The rows of a group lie close to one hidden flat surface of 11 dimensions, which passes through zero. Surfaces can cross.
(in the rows, 128 means zero)
Known rows, each followed by its group:
[ 80 109  96 117 111 125 106 148 132  95 116 129 124 159 109 131 103 171
 147 156 156 139  97] -> (3)
[106 104 117 144 128 137 105 117  81 138 109 161  95  73  83  97 120 150
  81 171 114 119 156] -> (1)
[106  61 130 169 172 151 180 123 176 136 150 135 122 134 166 179  66 121
 145  86  85 111  85] -> (5)
[133 145 104 127  89 135 147 134 113 113 105  67 100 171 137 133 120  91
 157 138 152 136 152] -> (3)
[154 152 171 103 153 147 162 144  91 231 125 104 179 141 152 135 167 187
 150 111  77 113 110] -> (3)
[155  47 120 127 142  79 163 127 118 148 168 201 144 101 101 146  72 146
 141 135 138 108  97] -> (2)
[ 57  90 112 119  84  82 173 135 109 138  85 141 127 170 142 123 100 209
 104 170 192 159  88] -> (3)
[103 171  97 126 161 148 129  98 114 108  83  72  99 132 104 115 125  84
 143 183 128 130 125] -> (1)
[159  62 155 113 131  83 111 120 120 143 142 213 141  74 138 133 129 142
 108 135 128 132 128] -> (0)
[146 113 156 175 150 194 155 184 118 179 157  95 146 112 123 142 131 177
 138  77  68 135 132] -> (0)
[136  74 107 146 143 126 124 132 105 108 164 160  86 100 168 185 117  97
 169 125  91 115 164] -> (1)
[114 184  94 141 147 154  98 137 128 121 147  75 131 109 148 135 160 121
 177 121 120 153 130] -> (4)
[123  88 171 133 107 102  81 155 170 143 105 153 135 127 154 116 139 159
  86 111 125 139 118] -> (3)
[ 70 108 150 142 141 162 151  99 122 147 144 203 148  85 117 108 114 214
  43 108 106 124 108] -> (1)
[101 157  87 120 123 189 126 104 108  90 110  74  99 153 122 129  97  93
 141 133 126 116 132] -> (0)
[161 106 116 112  95 124 119 121  80 128 152 160 112 115 139 139 117 117
 131 119 126 108 166] -> (0)
[122  75 156 160 164 132 146 147 162 100 204 178 159  73 150 149 118 128
 144  94 129 140 119] -> (2)
[142 132 159 152 171 109 119 118 166 119 106 108 101 113 200 158 167  48
 127 124 103 143 155] -> (3)
[119 161 197  96  94 114  71 132 138  89 103 162 143 128 175  96 206 137
  54 124 160 164 168] -> (5)
[ 67 120 170 123 164 161 111 151 146 106 122 147 172 128 117  99 122 191
  73 130 134 137  80] -> (2)
[ 79 169 118 174 158 111 144 187  94 168 124  87 115 156 166 147 166 182
 107 132 109 131 145] -> (1)
[112 142 178 159  97 121 147 168 175 141 108 119 149 147 101  86 157 183
  66 112 158 163 127] -> (3)
[127 163 183  85 143  96  90 113 160 122  67 117 152 139 161 102 192 108
 107 163 149 159 114] -> (5)
[120 132 140  82 107  94  92  79  91 110 119 206 119 100 173 120 157 122
  70 143 143 124 159] -> (0)
[104 163 161 168 105 167 144 126 147 130 135 132 130 121 127  94 146 152
  36  77 125 136 160] -> (4)
[174  85 167 129 125 153 169 130 104 160 171 154 135 119 192 171 122 118
 134  65  83 105 162] -> (5)
[175  50 118 114 116 112 114 108 114 219  93 125 123 105 138 143  82 134
 169 132  85 108  95] -> (2)
[ 74 125 111 158 158  75 151 148 188 116 119 121 133 168 135 142 113 149
 128 141 161 141  70] -> (1)
[138 109 116 154 148 157 176 140 144  86 192 122 143 118  99 139  87  94
 167 105 143 122 122] -> (2)
[128  75 137 122 105  95 101 150 146 140 142 177 139 133 143 139 112 170
 130 114 130 121 110] -> (3)
[135 122 149 155 108 118  84 185 135 142 204 185 151  85 107 110 163 187
 122  94 114 118 159] -> (4)
[115  88 153 143 173 146 100 112 137 134 124 153 106  89 171 142 117  98
 100 120  71 101 134] -> (4)
[122 146 155 111 127 181  90 150  97 134 116 112 122 143 121 111 147 143
 121 127  85  98 158] -> (4)
[109  92 115 108 152 116  98 105 120 104 102 160 135  89 100 113 110 137
 121 180 148 150  93] -> (0)
[ 74 156 121  87  56 109 135  89 195 131  99 133 130 211 157 121 124 169
 137 115 156 119  86] -> (5)
[ 81 109  92 113  95 123  95 135 159  64 125 143 121 161  94 121  94 154
 143 146 171 139  95] -> (1)
[154 164 153 148 157 187 150 127 124 104 126  69 115 143 139 125 129  49
 102 102 108 111 166] -> (2)
[141 131 147 114 103 137  80 124 108  95 154 158 150  59 109  78 153 119
 107 138 170 155 157] -> (2)
[124  69 129 115 110 123 105 154 143 111 122 148 116 157 106 133  84 139
 143 139 125 106 111] -> (4)
[ 81 127  74 146  96 147 123 111 111  92 129 126 108 120 161 140 105 148
 100 106 160 165 130] -> (4)
[115  75  82 155  56 116 102 118 132 115 123 162  60 136 137 142  77 129
  87 102 127 113 162] -> (2)
[ 79 118 124 148 160  88 113 145 173 114 101 112 119 155 181 152 125 129
 121 135 137 141  91] -> (1)
[158 155 148 105 116 136  99 149 130 130  82  75 158 144  48  66 134 127
 120 162 167 144 105] -> (5)
[172 120 108 127  54 150 119 154 121 115 127  86 113 160  69  98  92 106
 146 115 160 119 153] -> (3)
[122 107 134 123  64 110 105 141 195 153 109 119 119 186 156 134 114 154
 149  94 122 116 107] -> (5)
[ 87 131 110 150 142 165 171  86 133  95 134 140 124 112  92 106  80 122
  74 124 148 124 112] -> (5)
[ 89  97  89 153 152 147 133 151 128  75 122  97  85 150 158 181 108 110
 174 149 119 145 132] -> (3)
[152 118 118 153  97 103 135 114 147 107 148 149 108 107  94 107 109  88
 102 118 159 126 157] -> (5)
[109 120  89 130  93  87 111 186  76 121 161 154 121 144 119 140 135 192
 142 144 157 130 150] -> (1)
[138 178 112 161 167 153 157 133  79 153 146  78 115 100 136 137 160 103
 148 132 102 126 167] -> (0)
[124 104  98 165 147 159 159  77 126  95 148 128  84 100 165 152  72  46
 105  94 116 109 152] -> (1)
[209 152 140 116 113  99 137  95 115 145 157 144 134  91 107 106 145  60
 126 118 140 108 171] -> (3)
[175  83 160 114 123  67 102 122 206 121 107 145 141 123 121 120 120  81
 146 139 151 140  95] -> (1)
[ 92 165  85 153  79  91 117  97 196 124  79 105  71 165 143 132 143 116
 120 128 140 148 134] -> (2)
[117 195 131  75  74 133 100 110 111  97 111 134 135 167 114  92 168 144
 100 139 167 134 151] -> (0)
[ 99 101 141 114  83 161  55 146 112 109 136 161 150  84 107  80 126 189
  94 124 153 148 127] -> (2)
[ 91 153 143 122 148 112 160 122 176  56 111 129  99 198 125 146 140  83
 130 158 137 112 139] -> (4)
[145 198 137 192 186 152 170 162 154 112 148  58 129 127 104 130 169  82
 139 115 117 147 154] -> (5)
[ 75 107 130  94 199 169 138 126  85 139 129 140 172 118 124 135 100 191
 139 158 107 118  59] -> (2)
[133 109 166 130 104 112  85 159 150 156 120 148 148 119 136 107 151 173
  96 110 127 142 122] -> (4)
[156 138 132  99 120 145 162  91 165  71 131 147 163 129  48 103 113 109
 135 139 175 153  98] -> (0)
[134 119 152 182 117 191 133 125 151 134 122  98  93 113 122 111 108  94
  77  83  88 118 169] -> (1)
[165 153 152 142 211 128 109 136 184 113 141 126 155  91  80 126 168  90
 152 142 101 137 105] -> (3)
[ 79 162 104 140 125 203 106 126 123  78 125  78  99 143 153 133 127 114
 126 114 113 136 150] -> (2)
[ 77 127 108 140 178 107 151 112 166  84 116 121 104 156 200 190 132  98
 159 138 122 146 104] -> (4)
[104 147  76 118 140 102 164 126  44 190 150 124 126 138 127 140 112 170
 162 160 121  85 122] -> (0)
[119  69  79 122 123 120  81 127 159  89  97  94  99 147 128 147  60  86
 184 153 142 131  84] -> (4)
[ 83 130 110 149 164 124 202  53 158 124  91 128 128 118 141 126  85 112
  69 130 158 155  74] -> (4)
[165 145 158 124 132 154 161 151  92  93 165 135 154 118 107 119 149 114
 111 116 150 142 168] -> (5)
[ 86 128  56 121 133 137  75 128 101  69  99  81  81 140 127 139  99  89
 178 184 146 132 127] -> (0)
[ 98 117  64 160 121 109 145 126 110 104 161 133  92 121 105 134  83 115
 137 141 153 112 138] -> (0)
[175 154 115 140 187 102 124 178  95 145 136  87 145 106  79 132 166 113
 192 174 126 142 129] -> (5)

New rows, each followed by its group:
[149 125  94 135 135 151 173 125 157 164 114  49 126 175 104 151  84 106
 212 124 105 114  84] -> (2)
[117  62  81 134 101 141 100 122 117  79 162 156 102  95 124 143  70 111
 163 128 141 128 132] -> (2)
[166 149 125 113  97  87 113 142  68 131 155 154 130 112 142 127 168 126
 125 132 152 132 182] -> (1)
[ 59 114 120 156 183 135 118 157 124  67  81 116 105 113 120 140 149 152
 114 198 142 192 116] -> (3)
[121 117 147 126  84  97 118 142 118 130  83 120 119 138 138 105 141 138
  92 153 168 159 145] -> (3)
[149 144 112 136 189 124 151 152 104 105 140 101 147 108  59 122 129 107
 162 177 153 142 113] -> (5)
[ 89 100 152 113 129 139 142 119  96 131 112 185 122 137 153 136 119 177
  64 128 106 111 135] -> (4)
[ 78 115 103 153 198 177 119  93 175 105 120  95 107 112 114 127  70  78
 148 143  90  99  77] -> (4)
[119 143 127 143 110 153 183 126 103 149 126  96 121 149 141 131 118 139
 118 111 129 129 143] -> (3)
[147 142 109  83 108 129 100 109  50 187  98 123 122 112 139 129 152 161
 147 155 103 123 143] -> (2)
[118 103 138 118  72  87 122 123 150 154 146 190 124 140 179 144 137 172
 117  94 124 116 138] -> (5)
[109 108  84 154 123 144 159 125 137 139 127 108  85 168 152 180  85 129
 149 101  91 106 128] -> (2)
[ 89 135 121 186 127 197 135 157 168  81 146  99 115 132 107 127 114 144
 107  87 120 152 135] -> (0)
[103 150  89 108  65  95  78 142 103 130 102 103 100 176 123  99 115 136
 123 153 166 105 140] -> (0)
[ 64 170 128 137 136 198  89 147 126 102 146 133 129 134 140 125 156 189
  91  94  90 128 137] -> (3)
[149  87 102 117 107 102 100 145  92 132 148 152 122 110 165 164 126 143
 163 126 131 143 140] -> (4)
[152  87 114 118 147 146 108 103  94 133 104 125 120  83 101 116  93 100
 134 161 121 129 113] -> (0)
[184  93 135  91  89  48 127 131 112 178 139 173 141 139 130 126 117 131
 147 135 147  95 129] -> (0)
[172 124 153 112 130 190 128 117 165 114 131  99 126 133 122 148 140  83
 200 112  76 123 136] -> (1)
[147 131 116 101 155 124 134  93 111 106 121 131 128 110 123 138 130  83
 156 159 135 135 123] -> (0)
[156  87 154 107 141 147  68  91 139 135  77 101 140  74 117  81  95  67
 123 157 136 138  95] -> (2)
[152 139 127 116 131 144 181  97  79 160 164 161 156  98 102 117 121 148
 115 117 126 112 132] -> (1)
[ 80 112  99 202 150  70 116 159  88 178 148 151 103  60 122 107 124 172
  74 158 133 123 143] -> (0)
[146 181 168 134 179 165 170 125  79  92 155 134 154  87 114 111 177 106
  80 134 141 154 172] -> (5)
[ 95 130 109 169  91  87 191  94 181  85 165 169 108 137 125 120  95 107
  77  99 186 128 142] -> (3)
[116 116 150 162 115 160 110 136 124 132 121 157  97  84  75  96 146 156
  82 144  95 128 175] -> (1)
[141 131 120 142  97 195 153 125 105 163 136  92 130 128  87 104  91 152
 117  91 110 110 131] -> (2)
[203 144 129 140  75 146 156 144 100 149 150  95 122 134 115 122 132  96
 133  83 135 126 184] -> (4)
[180 152 157 110  93  92 105 159  99 135 129 140 130 138 122 113 179 120
 108 131 144 128 182] -> (2)
[106 104  95 135 149 152  87  87 106  80 103 128  63  90 151 145 108  61
 126 162 105 123 159] -> (1)
[153 130 148 122 170  83 123 150 142 129 132 153 157 102  93 126 171 136
 149 169 136 151 113] -> (3)
[ 83  90  99 142  98 161  86 138 150 136  90 100  91 164 158 148  88 160
 133 109  93 125 108] -> (2)
[ 49 179 119 109 177 117 121 120 153 101 108 125 146 150 129 130 162 166
 143 175 138 143  78] -> (4)
[146 161 136 119 177 109 152 149 140  96 113  84 121 192 140 161 144  70
 160 145 128 116 130] -> (2)
[160  87 118 115  89  80 110  96 123 162 117 173 120  93 102 100  96 122
 102 141 146 110 127] -> (5)
[165 103 140 149 122 128 165 111 184 183  98  90 135 139  91 107  81 103
 124 107 120 115  87] -> (2)
[116 137 121 137 103  67 171  91 158 114 154 174 118 132 163 133 129 105
 102 116 171 127 142] -> (3)
[127 105 111 126 128 102  98 165 110  88 139 152 116 116 114 146 144 141
 157 162 143 151 143] -> (3)
[136 119 146 123 123 114  49 148 124  94 111 152 116  93 134 115 168 119
 100 148 133 151 163] -> (3)
[133 126 145 147 110 118 100 174 191 114 151 117 118 169 186 165 156 119
 159  78 106 128 144] -> (3)
[ 81 100 130 147 146 182 117 114 128 100 140 180  92  82 107 142 138 157
 124 147  69 125 155] -> (1)
[116 162 132 119 117  97 124 132 136 100 143 171 135 117  81 111 182 153
 135 168 152 149 149] -> (1)
[ 79 157  93 164 157 135 111 137 146 113 192 145 143  79 129 132 145 168
 147 112 129 142 115] -> (4)
[152  96 154  90 171 114  97 166  70 142 103 134 129 159 175 167 138 127
 133 150  89 100 131] -> (2)
[141 136 106 147 147 194 173  99 119 125 133  83  98 121  84 134  97  80
 166 134  90 107 144] -> (1)
[136  77 170 102 162 119 121 145 133 148  98 141 123 160 165 162 126 123
 148 146  77  98 114] -> (4)
[131 164 114 129 132  98 159 149 130 110 163 142 152 130  89 129 162 150
 161 146 163 147 130] -> (0)
[168 141 125 107  89 168  99  91  73 143 107 101  99 109 145 106 123  72
 107 117 110 111 184] -> (5)
[168 131 104 140  67 149  96 183 127  85 148  79 106 161  85 118 115  96
 164 112 153 129 173] -> (5)
[129 123 136 129 123 179 139 177  71 160  85  57 130 152 110 125 135 175
 147 150 114 151 133] -> (3)
[151 175 141 116  79 160 109 100 138 190  74  65 121 152 121  78 132 113
 104 106 109 110 136] -> (5)
[138  86 106  79  91  97 119 110 160  81 127 157 121 178 134 156  88 104
 176 133 155 114 101] -> (0)
[162 106 119  89 128 141  65 106  74 154  66  89 113 103 121 100 105  88
 133 174 119 118 125] -> (0)
[172  73 151  80 101 152 125 141 141 133 132 148 160 159 117 148 103 155
 174 103 112 122  96] -> (0)
[143 135 194  98 161  93 175  99 129 153  84 159 138 146 128 121 154 112
  83 163 115 108 129] -> (4)
[190 101 117 130  86 125 110 155 120 147 139 100 106 143 138 151 120  96
 180 106 108 115 161] -> (2)
[109  60 141  98 154 181  57 186  69  77 137 135 132 134 158 152  95 141
 145 136 106 111 123] -> (2)
[ 68 172 150 126 200 126 150  89 133 113 123 160 129 115 148 130 169 131
  93 164 107 119 123] -> (4)
[175 106 112  92 113 117 125 156  94 161 131 108 148 144 101 139 114 143
 202 149 130 119 110] -> (4)
[168 123 153 137 175 161 144 124 111 127 125  91 114 126 159 152 119  46
 130 112  88 104 154] -> (2)
[184 188 182  73 107 116 101 146 126 144 110 106 157 164 162 131 224 120
 160 122 122 143 161] -> (0)
[ 96 151 110 116  87 192  98 116  71 124 153 148 115 121 148 115 121 168
  83  88 106 102 167] -> (3)
[108 122 147 160 121 143 107 151 113 169 117 131 141  89  89  76 128 189
  60 126 126 138 128] -> (0)
[111  61 153 141 153 155 134 115 145 140 128 147 113 125 220 182  98 120
 123  84  68 112 116] -> (5)
[108 160 140 153 132  91 145 154 210 104  95  98 109 213 135 143 144 114
 112 119 136 132 116] -> (2)
[145 129 133 122 181 126 136 146 157 138 121 108 163 128  69 125 128 137
 176 158 121 135  75] -> (3)
[140 119 132 173 127 208 118 162 178  49 141  91 122 112  79 124 121 104
 135  99 130 178 142] -> (0)
[ 99 126 132 132 143 143 140 158 186 101 112  86 148 182 111 134 112 144
 159 130 141 143  77] -> (5)
[105 136 123 138 137 109 162 127 122 111 193 200 142 105  76 118 130 164
 111 137 140 106 137] -> (4)
[127 119 116 154 103 164 122 170 105 186 140 114 138 128  74 104 106 206
 116 102 102 113 121] -> (5)
[124 156  80 123 106 184 131 103  98 128 120  66  85 158 148 145 104  89
 168 113  96 101 154] -> (5)
[ 72 148  95 133 180 160 117 112 120  62 109 104 106 124 127 135 118 101
 125 166 137 145 115] -> (5)
[162 150 130 127 114 107 172  71 131 207 149 148 171  45  88  87 152 154
 151 136 144 152 109] -> (2)
[107 130 149 122 163 125 138 156 155 123 141 127 170 142 123 133 141 165
 156 135 135 139  82] -> (2)
